The rows are grouped in 4 different ways at once. Each group adds its own fixed numbers to the row, and there is some noise. The rows also spread widely along 11 directions, which tell nothing about the answers.
Some rows, each with its group in each grouping after it:
-12.6	3.9	28.0	3.1	-16.5	4.4	11.2	13.2	-22.7	-14.3	-14.2	-5.8	-19.2	13.2	-27.5	-21.4	19.4	-22.0	-38.9	2.3	-11.4	6.1	27.0	20.1	-28.8	-18.9	49.9	-5.2	15.1	-44.3	20.4 => Z169 Z605 ramot Z449
26.9	1.3	-18.4	-1.2	-27.4	-9.3	4.1	1.2	-2.5	-21.7	9.4	9.8	8.6	-11.6	20.6	19.1	17.3	-18.0	10.8	3.9	9.3	-23.1	28.0	16.0	-12.5	-26.5	0.7	7.4	-25.2	2.6	-52.1 => Z609 Z624 Fidu Z412
-1.8	1.7	-35.0	-10.4	8.9	-8.5	-5.4	-29.8	25.5	30.9	7.8	5.1	-11.1	-11.9	28.4	-7.4	-3.7	5.0	36.1	13.1	-9.7	-3.1	14.3	-9.0	15.5	15.8	-32.4	-27.4	14.1	45.3	-11.4 => Z699 Z890 zibo Z108
-6.8	3.1	13.1	-7.4	-22.8	-4.1	7.7	0.9	0.0	2.9	-2.4	-4.6	5.2	12.0	-18.7	-14.7	27.3	-6.0	-17.8	11.4	-19.2	-18.3	11.6	22.3	-14.4	-34.7	41.6	12.6	4.9	-20.5	1.2 => Z272 Z843 vipu Z449
-30.2	12.3	1.0	5.8	5.4	-11.1	-40.3	3.7	15.5	-4.4	-59.4	26.9	5.9	8.2	-39.5	-11.5	34.6	31.7	-11.4	30.6	-22.7	3.8	-14.1	13.9	45.5	9.8	-19.3	12.4	22.0	5.5	2.4 => Z609 Z890 zibo Z166
19.5	-0.9	-18.1	-7.7	10.7	0.3	-19.0	4.2	5.2	-29.5	-18.0	-23.2	-11.5	-14.3	9.4	-21.2	6.4	-14.7	12.1	-6.9	14.7	5.3	5.2	-14.2	-12.1	0.0	-3.5	-6.3	-23.6	13.4	-31.2 => Z272 Z605 Veli Z412
1.2	-11.3	-3.7	-3.4	19.2	-17.7	30.2	3.0	33.7	6.0	22.1	10.7	-11.0	13.7	19.5	-11.0	16.7	9.5	16.7	21.2	-15.4	12.5	-4.9	-6.6	3.5	5.6	-23.0	-5.5	5.4	7.6	-16.1 => Z169 Z843 Veli Z108
-14.3	-6.7	-8.6	-3.6	15.0	-4.5	-26.2	-13.4	-15.8	-0.3	-20.8	-18.0	-26.4	-0.3	7.8	-2.2	-7.2	-14.0	-6.1	-2.3	-4.1	27.1	25.7	-6.2	-13.5	24.9	-21.3	-30.3	19.4	3.4	17.4 => Z699 Z624 Fidu Z949
-15.4	6.1	8.1	-7.6	-11.1	-11.1	16.6	-24.1	34.5	63.4	14.4	5.4	-11.0	-4.9	-28.9	9.2	1.4	9.9	1.8	12.5	-33.2	-9.2	6.5	7.7	-6.1	8.8	-15.2	-23.4	11.6	4.9	14.1 => Z169 Z843 ramot Z949
5.9	0.1	2.6	9.4	-41.9	-26.9	-6.0	11.7	-19.7	2.9	-13.4	-0.2	-37.2	-14.9	-36.7	20.0	-12.2	-21.2	-19.2	19.2	10.3	-5.9	29.1	3.3	-26.3	17.5	-14.1	-19.4	-17.8	-23.2	7.1 => Z272 Z890 vipu Z166
-8.1	24.3	-12.5	-5.4	22.0	-2.9	-10.7	-1.1	-2.7	-21.5	-23.3	24.0	7.9	8.8	1.3	39.2	19.0	-33.3	-2.8	19.6	3.2	-5.4	-8.8	23.6	-23.7	-13.8	-14.2	-0.3	-19.9	19.7	-54.0 => Z699 Z890 buro Z166
-3.6	12.2	-27.3	-4.7	-2.5	25.0	19.0	-16.4	9.1	-0.4	-26.3	23.8	16.4	-10.3	5.1	-5.2	41.6	-5.0	19.2	-20.9	-19.9	-9.7	13.3	0.1	18.5	-15.6	36.1	-4.5	16.0	7.4	-36.3 => Z699 Z843 buro Z449
-25.8	16.2	19.7	-4.6	36.6	-9.2	-13.5	10.3	2.5	-14.9	-16.1	-2.1	3.6	17.0	-1.6	-17.8	18.7	-15.2	-28.8	27.6	0.6	5.3	-11.1	25.0	-25.6	-13.1	15.0	-8.7	0.8	4.0	-3.7 => Z699 Z890 zibo Z412
3.1	21.8	-8.0	12.3	0.4	-7.4	32.5	12.7	36.8	6.8	2.2	33.4	5.0	-5.6	-16.9	5.3	20.8	-5.9	16.9	17.4	6.6	-20.0	-14.3	8.1	-3.1	9.3	2.6	5.9	-24.0	21.3	-42.5 => Z169 Z605 buro Z166
-26.9	6.4	7.6	-10.0	20.0	-6.1	-37.1	-6.4	-5.5	-13.7	-35.4	-15.7	-10.7	30.7	-27.8	11.6	5.7	-22.5	-26.4	32.8	-16.1	1.6	0.2	22.1	-27.8	-27.0	4.0	8.2	-0.4	-1.1	7.2 => Z272 Z890 buro Z412
19.9	-3.2	-12.9	-11.7	-31.0	-3.0	-24.1	-8.5	3.3	-5.2	-29.0	-10.6	-6.3	-38.2	-16.4	-2.8	13.4	8.2	9.9	-10.5	-8.1	-10.7	11.2	-15.4	13.0	-3.5	-14.1	-15.2	-25.0	-2.8	-31.5 => Z272 Z890 Veli Z412
-10.7	13.0	8.3	-11.3	1.8	-10.3	-45.9	3.0	3.5	-5.0	-46.5	-13.5	-2.7	-10.1	-36.4	-0.7	14.5	6.3	-15.4	12.9	-8.8	-1.8	-19.4	8.3	1.5	2.8	-18.0	-1.3	-18.4	3.5	-14.2 => Z272 Z890 Veli Z166
-8.1	11.6	-3.0	-27.2	19.9	24.5	-33.5	-23.0	9.7	5.2	-38.9	-15.4	7.4	-12.8	-1.5	-17.3	20.2	4.2	3.8	-20.3	-25.5	4.2	-14.9	-4.1	10.9	0.0	-6.2	-26.4	3.2	9.1	-18.4 => Z169 Z605 zibo Z108
-7.5	-0.5	-38.4	2.3	-0.6	-1.6	7.9	-13.8	21.1	11.5	-4.3	2.2	-13.3	11.2	2.6	-5.4	2.6	-7.2	26.6	11.7	-5.2	-4.8	34.2	-0.7	6.4	1.5	11.9	1.7	12.2	23.1	-1.1 => Z609 Z890 Fidu Z166
-16.7	36.7	3.4	-0.3	16.0	10.5	-24.3	-2.3	-0.1	8.6	-43.9	-1.5	1.5	-16.4	-26.9	11.5	13.3	-19.9	-20.0	-12.0	7.5	-7.8	-20.5	18.0	-18.7	17.3	13.8	-22.6	-12.9	7.1	-18.1 => Z169 Z624 zibo Z108
4.7	-24.2	10.2	-14.8	-0.2	-13.4	-15.2	14.7	-1.6	-39.6	-22.7	-1.3	6.4	1.1	5.1	-25.3	30.6	25.2	1.1	12.2	-30.6	15.6	-11.4	-15.5	24.5	-12.2	-23.1	7.2	-3.9	-19.5	-29.0 => Z699 Z624 buro Z449
-13.2	2.2	-20.7	-2.2	0.2	-15.5	-14.0	-12.9	19.8	-1.3	-14.9	24.4	2.0	18.2	3.5	-4.6	23.0	12.9	20.0	33.8	-21.2	-10.6	7.0	18.4	26.6	-17.4	-8.7	19.6	19.6	19.5	-16.2 => Z169 Z890 zibo Z449
-23.6	16.8	16.7	-6.2	20.4	16.0	28.7	1.9	24.4	8.6	-25.5	21.9	7.9	-8.1	-24.9	-2.7	40.0	1.8	-13.5	-6.4	-30.1	14.8	-12.1	0.9	1.5	8.8	15.7	-31.6	-0.1	-21.8	-19.9 => Z272 Z890 Veli Z166
2.2	-10.0	31.1	-5.3	-46.9	-17.7	2.4	9.0	-7.8	3.6	-7.0	-5.0	-5.8	-19.0	-28.6	-12.0	17.2	13.8	-15.2	4.8	-19.6	-15.4	7.6	4.3	-2.0	-11.5	7.8	-9.3	-12.7	-39.1	-5.1 => Z169 Z624 zibo Z449
-6.5	16.2	-16.4	-16.3	14.1	-0.9	2.6	-19.6	12.9	11.8	25.9	-4.1	24.2	-1.3	47.7	-26.3	22.7	-9.2	20.9	6.4	0.5	-20.5	14.3	23.7	-11.8	-23.4	20.9	-6.9	12.3	39.6	-26.0 => Z699 Z624 zibo Z449
15.6	-24.6	-8.7	-8.9	-15.4	-11.7	-21.0	8.9	-27.4	-42.1	-23.9	-19.5	-16.6	3.8	10.2	-18.3	9.9	-10.5	-2.1	-1.2	-1.6	9.9	24.2	-11.7	-3.9	-13.0	0.0	3.3	-1.6	-23.8	-16.3 => Z609 Z843 zibo Z449
-9.8	-0.9	-9.5	4.1	21.3	-12.0	20.0	3.5	41.1	14.3	-0.5	-6.6	-13.8	22.5	-16.3	-18.4	1.7	-1.7	14.7	21.2	-4.7	-6.0	-15.3	-7.1	-8.0	4.5	17.3	9.7	-8.5	14.8	-4.1 => Z169 Z843 zibo Z108
-8.6	21.1	-41.7	12.3	-6.7	13.3	22.1	-31.0	13.1	18.8	-18.5	35.8	-2.3	-7.2	3.0	22.2	22.9	-20.1	24.0	-8.8	-5.2	-10.9	35.3	7.6	4.8	4.4	20.9	-21.6	18.5	18.4	-23.2 => Z272 Z890 zibo Z949
14.0	2.5	5.7	8.8	-28.1	-19.8	43.0	10.2	25.6	2.7	20.9	50.9	20.5	-18.2	11.3	-5.4	43.4	19.8	11.2	21.6	-10.9	-21.9	4.5	8.4	24.6	-11.1	-10.6	1.5	0.3	3.1	-41.3 => Z699 Z843 buro Z412
-0.3	-16.3	-19.4	-13.0	2.6	-0.8	3.1	-21.0	23.7	20.4	2.7	-27.5	-32.1	5.5	-8.6	-14.1	-16.1	-7.3	23.1	7.5	-18.2	2.0	28.6	-23.1	-11.3	-1.5	-7.0	-12.5	0.1	16.7	12.1 => Z609 Z605 buro Z412
-12.9	10.6	-32.1	-10.2	21.1	12.5	-4.0	-29.7	27.0	25.5	-16.2	-5.9	-12.4	-13.1	1.3	-8.2	5.8	-5.9	22.0	-7.2	-13.3	5.5	20.3	-9.2	4.3	11.9	1.5	-32.0	12.4	29.0	-3.0 => Z272 Z890 Veli Z412
-14.4	12.5	-31.3	-0.3	30.6	18.7	23.7	-25.2	13.7	18.1	-14.4	22.8	-14.0	1.3	18.8	20.3	10.2	-28.3	16.3	-14.6	-9.5	15.4	16.2	-2.0	-6.3	23.7	-0.5	-40.1	22.0	14.0	-17.6 => Z169 Z843 zibo Z108
-2.9	0.5	-8.0	-7.4	-46.8	4.0	-30.4	-32.7	-24.2	24.3	-30.3	-19.8	-25.5	-10.3	-39.0	20.8	-2.3	-13.3	-12.0	-10.8	-17.2	-11.6	44.4	4.1	-13.8	-11.7	9.7	-14.9	6.0	-14.5	15.8 => Z699 Z624 ramot Z949

New rows. What belongs after each?
-11.5	21.0	-15.6	-15.8	-9.1	4.7	-7.6	-23.8	19.6	39.5	-3.4	5.0	6.5	-14.9	-12.3	-2.7	14.6	4.0	10.9	3.5	-15.9	-23.5	12.7	16.6	0.9	-3.0	4.2	-15.8	7.7	20.6	-5.9 => Z169 Z890 vipu Z166
3.8	6.7	-16.7	-26.6	0.0	20.5	-13.7	-22.7	2.1	-19.2	-14.6	-8.3	14.3	13.7	12.2	-3.5	34.1	-11.3	14.6	-6.7	-22.8	-12.9	10.9	17.8	-4.7	-54.3	24.7	18.3	-1.6	6.6	-41.3 => Z169 Z605 Veli Z449
2.0	-11.8	-29.3	12.8	-30.6	-14.1	-0.4	-12.0	12.5	8.7	-13.9	3.3	-28.9	5.4	-18.6	2.5	-2.1	3.2	24.7	16.7	-3.4	-13.4	26.0	-11.8	15.2	0.4	0.9	11.0	-1.6	9.7	-4.2 => Z699 Z624 zibo Z108
-16.1	-9.4	16.8	-1.2	-2.4	-10.0	11.5	-6.5	15.2	19.5	-11.1	3.7	-14.0	-0.3	-25.3	-1.8	11.8	16.0	-3.8	6.4	-28.8	10.4	1.9	-8.3	-0.3	13.9	-12.5	-22.5	3.2	-22.9	4.2 => Z169 Z624 zibo Z949
7.1	14.5	-21.3	-11.0	-2.6	14.0	-2.2	-18.3	34.8	28.1	-4.6	-15.3	0.4	-20.0	-11.6	-28.4	6.7	1.7	19.0	-12.2	-5.7	-17.9	12.9	-3.9	3.6	-3.4	21.7	-12.3	-5.6	28.1	-8.9 => Z609 Z605 ramot Z412
-1.6	10.3	18.3	4.2	15.7	2.9	19.7	18.0	25.0	7.5	-9.4	-4.5	-9.0	-19.3	-16.5	-42.3	12.7	6.1	-14.8	-4.1	-6.5	14.8	-16.6	-12.2	-1.2	32.4	11.8	-32.1	-4.4	-8.9	2.8 => Z272 Z605 ramot Z108
0.1	6.9	-28.4	14.5	-20.8	2.0	14.3	-12.3	21.5	24.3	-20.7	20.7	-19.3	-10.5	-21.4	5.5	18.0	4.8	17.5	-3.1	-6.2	-5.6	22.1	-6.8	24.4	15.9	8.1	-2.7	14.7	11.0	-1.3 => Z609 Z843 Veli Z108
-10.6	20.1	-3.1	-3.0	29.7	14.0	26.5	0.8	44.7	3.0	-19.0	28.2	11.5	7.8	-19.0	-6.4	30.4	4.4	10.1	5.4	-26.5	0.4	-31.7	3.9	9.5	-3.5	15.3	4.0	-12.4	10.6	-39.2 => Z699 Z605 vipu Z449
3.9	2.6	11.0	-9.8	-46.2	2.2	13.1	-14.5	19.0	19.9	-2.5	25.7	20.1	-24.2	-6.7	-27.0	43.3	34.2	14.0	0.6	-34.5	-26.6	10.4	6.8	41.5	-22.5	11.0	-3.7	12.0	-5.1	-20.8 => Z699 Z605 zibo Z449
7.4	-14.3	-2.2	6.4	-12.1	-20.3	-4.3	11.4	-1.5	-30.3	-17.7	12.9	-16.0	-1.8	-2.8	9.8	8.7	-3.7	-3.7	20.5	-7.6	8.9	16.2	-1.1	4.8	1.0	-24.9	-5.2	-10.8	-17.1	-19.9 => Z272 Z890 Fidu Z412
1.6	4.8	-25.0	-18.1	-11.9	4.1	-5.1	-24.9	-0.1	-3.3	0.6	-1.7	0.1	14.1	11.6	14.3	19.2	-20.4	17.2	6.2	-16.0	-18.3	27.6	20.2	-14.9	-47.5	20.6	12.5	-1.5	9.3	-31.8 => Z169 Z890 Veli Z449
-16.9	-2.0	-17.2	10.4	-3.8	-7.5	-8.0	-5.4	9.0	8.2	-25.4	9.1	-17.1	15.2	-15.0	-14.7	16.7	9.8	4.2	17.8	-11.6	1.4	15.2	2.0	23.3	8.1	3.7	10.4	35.5	10.2	21.7 => Z169 Z843 buro Z108
-2.5	10.0	5.4	-11.6	1.9	-3.3	-6.2	2.8	-5.2	-5.2	6.5	-20.6	8.8	7.0	6.9	-30.7	20.7	-11.7	-15.1	5.2	-0.7	-9.9	14.6	20.9	-27.5	-30.0	36.6	-2.2	3.6	-5.7	-5.4 => Z169 Z890 ramot Z949
7.6	7.7	14.1	-17.2	15.0	-5.7	-41.0	17.8	-4.7	-13.3	-30.8	-37.2	4.3	-32.0	-12.2	-30.3	6.8	-2.5	-17.6	-10.4	11.4	-2.9	-26.0	-6.0	-18.1	12.7	-6.9	-20.0	-24.2	4.1	-16.4 => Z169 Z843 buro Z412
14.5	-3.7	-5.9	23.7	-15.3	-32.9	24.7	23.8	15.5	-22.6	2.9	22.0	-16.8	10.8	-13.1	6.3	14.3	-3.0	5.8	34.3	12.5	-4.0	3.6	-2.8	-6.6	-7.0	-2.3	21.2	-26.1	-2.9	-32.7 => Z699 Z890 Veli Z949
-14.5	9.0	23.4	16.7	-25.8	-13.6	11.7	18.0	-12.5	-3.2	-26.0	39.2	-8.6	-17.2	-27.5	-1.2	31.7	6.5	-26.2	12.9	-6.5	4.7	13.1	13.8	11.6	21.4	-3.7	-25.4	14.3	-34.5	2.0 => Z169 Z890 zibo Z166
15.2	-22.9	-3.8	-17.5	-13.1	-18.8	-21.1	-10.2	-7.8	-38.7	-9.3	11.1	-12.7	18.5	10.2	33.6	10.4	-10.5	5.5	33.4	-27.2	5.0	16.8	4.2	-3.8	-35.8	-57.4	12.3	-14.4	-8.1	-39.4 => Z272 Z605 buro Z412
7.7	-19.5	-4.0	-16.7	6.1	-10.5	0.0	7.6	25.7	-24.1	-20.4	9.1	9.7	5.6	-1.3	-12.1	28.6	24.6	20.2	10.5	-26.4	4.5	-21.8	-16.0	24.3	-7.9	-28.7	10.7	-19.5	-10.5	-49.9 => Z169 Z843 zibo Z166
-23.7	15.9	-0.5	12.4	-7.6	3.0	-7.9	-2.1	7.5	15.4	-30.4	-9.0	-5.0	-3.4	-39.2	-25.8	18.1	0.5	-12.8	5.2	0.1	-15.2	13.3	9.0	-0.8	0.1	46.8	1.7	13.6	7.8	22.5 => Z699 Z624 buro Z412
-15.0	15.9	1.0	-8.5	26.7	9.4	-30.4	1.1	4.5	-29.2	-43.1	7.8	19.2	4.3	6.7	-33.8	40.5	5.6	-7.6	4.8	-13.9	9.4	-15.3	14.4	20.6	-6.8	8.3	1.9	18.1	8.4	-19.6 => Z272 Z605 zibo Z449
-4.9	-0.5	20.7	11.4	-38.3	-18.7	18.6	3.8	-3.7	15.9	2.3	5.0	-30.0	0.5	-34.7	-2.5	0.9	-11.4	-17.9	20.2	-5.5	-10.7	26.4	12.2	-19.7	-2.2	15.2	-9.1	2.3	-21.5	20.9 => Z609 Z605 zibo Z449
-9.7	-4.9	18.5	1.4	3.8	8.4	-15.7	19.8	-16.4	-33.7	-51.0	-10.2	-12.2	-5.1	-25.2	-43.7	25.9	2.5	-22.8	-9.4	-2.9	21.5	2.1	-14.4	6.8	12.5	19.9	-13.4	5.6	-30.2	4.2 => Z699 Z605 zibo Z166
-1.4	0.6	0.1	0.3	-19.0	3.0	30.2	-13.4	46.8	30.3	-9.0	23.4	-6.2	-11.9	-35.5	-5.0	18.5	21.2	22.1	4.1	-31.1	-16.1	-0.1	-10.9	22.8	0.3	3.4	-9.4	-9.5	-3.0	-16.6 => Z169 Z605 zibo Z412
6.4	7.7	1.9	9.4	-44.8	-7.7	-7.0	0.9	-6.9	7.3	-19.1	-16.5	-16.3	-6.1	-51.4	5.6	3.7	-12.3	-13.4	-0.4	5.2	-25.9	18.3	6.6	-22.9	-15.5	35.7	10.2	-26.7	-15.7	-5.5 => Z699 Z624 ramot Z949
-11.6	5.8	-9.7	-13.3	-4.4	-3.5	-28.6	-15.3	-15.2	-3.9	-15.9	0.8	2.8	-5.7	20.4	-17.7	20.2	-2.8	1.2	7.4	-10.2	-2.8	24.5	18.1	7.9	-11.2	-1.0	-14.1	31.0	8.2	-1.3 => Z169 Z890 zibo Z449
0.1	-7.8	-34.5	-11.5	8.6	10.0	3.4	-17.5	20.4	16.3	-10.8	-25.8	-22.4	-13.0	-4.8	-14.2	-4.1	-3.3	33.5	-23.5	-5.6	7.4	21.0	-28.3	-5.5	20.4	3.8	-22.2	-7.7	12.6	-11.9 => Z169 Z624 Veli Z166
3.4	-4.9	-17.5	-25.1	-1.6	3.1	5.7	-26.2	14.4	28.8	17.5	-26.0	-5.7	-24.1	22.8	-0.6	-8.9	-11.7	24.5	-15.8	-11.8	-2.1	24.8	-11.8	-19.4	12.3	-17.4	-41.7	-11.2	16.8	-17.9 => Z272 Z624 Fidu Z166
-3.3	-4.6	-6.0	-17.3	2.4	5.4	13.8	-24.1	16.6	21.1	8.9	0.2	-15.4	-11.6	15.4	-9.3	8.5	0.9	19.5	-4.5	-28.2	12.5	20.1	-10.2	3.5	3.1	-18.0	-31.9	14.4	10.2	-7.1 => Z699 Z605 Veli Z449
-44.9	13.8	20.3	-16.9	35.8	-5.2	-18.7	-23.8	31.0	34.5	-11.7	-4.5	-0.6	23.7	-24.0	5.0	14.8	6.6	-18.3	30.9	-39.1	8.4	-11.0	27.7	-10.4	-8.0	-14.8	-10.7	17.6	14.1	19.5 => Z272 Z624 Veli Z412
7.5	-2.2	-25.9	11.8	-23.0	-6.4	2.7	-7.2	-8.1	3.9	-6.1	5.8	-17.2	-14.1	9.9	-14.1	19.8	-2.0	12.4	-9.3	10.6	0.7	41.6	-4.2	7.1	11.9	8.2	-10.0	27.2	5.2	2.3 => Z169 Z843 Veli Z949
-6.8	4.7	10.1	1.4	1.8	-14.4	37.5	11.6	19.0	5.2	10.3	30.2	2.9	7.2	-7.3	10.7	26.2	-3.7	-1.8	21.1	-12.3	-4.9	-4.3	12.6	-11.5	-1.4	-5.4	-2.9	-3.9	-6.5	-26.0 => Z169 Z843 buro Z166
-13.6	13.9	19.9	-2.3	7.8	-14.1	-14.9	14.3	-6.3	6.8	-25.2	6.6	-19.9	-22.7	-26.7	5.6	-0.2	-6.0	-28.8	9.2	-3.5	19.2	-7.8	6.7	-13.9	39.3	-35.2	-45.1	-6.2	-14.5	0.9 => Z169 Z890 ramot Z166
-5.8	24.7	11.0	4.7	3.1	14.3	5.0	10.2	-8.1	8.7	-18.9	-2.3	1.0	-30.7	-10.8	-24.5	23.2	-9.6	-24.5	-22.2	7.8	0.3	1.5	4.8	-13.4	22.7	34.6	-36.8	2.5	-10.5	0.8 => Z699 Z624 vipu Z108
7.4	-9.1	16.2	7.3	-26.5	-21.7	13.9	17.3	2.5	-17.7	-12.1	7.8	-16.3	1.6	-32.8	5.4	10.2	-7.2	-11.9	24.4	-3.1	-13.7	4.5	0.9	-15.4	-20.0	9.7	3.7	-34.9	-28.0	-24.4 => Z699 Z890 zibo Z412
-38.8	15.5	-5.9	-9.0	39.3	2.7	-12.9	-20.9	35.0	21.8	-19.0	-6.0	2.3	33.1	-25.2	2.6	10.5	-3.2	0.2	28.5	-25.3	-6.0	-12.4	18.3	-10.1	-16.1	11.8	12.8	6.9	32.5	3.4 => Z699 Z624 buro Z412
-14.1	18.2	12.2	-7.3	-0.1	-5.8	-19.0	1.1	5.7	21.2	-14.6	-28.3	-6.0	-17.7	-27.1	-30.5	-0.8	-7.0	-20.9	4.2	-4.2	-8.7	-1.8	12.8	-19.1	5.8	25.1	-23.2	-2.4	3.7	15.4 => Z272 Z890 ramot Z449
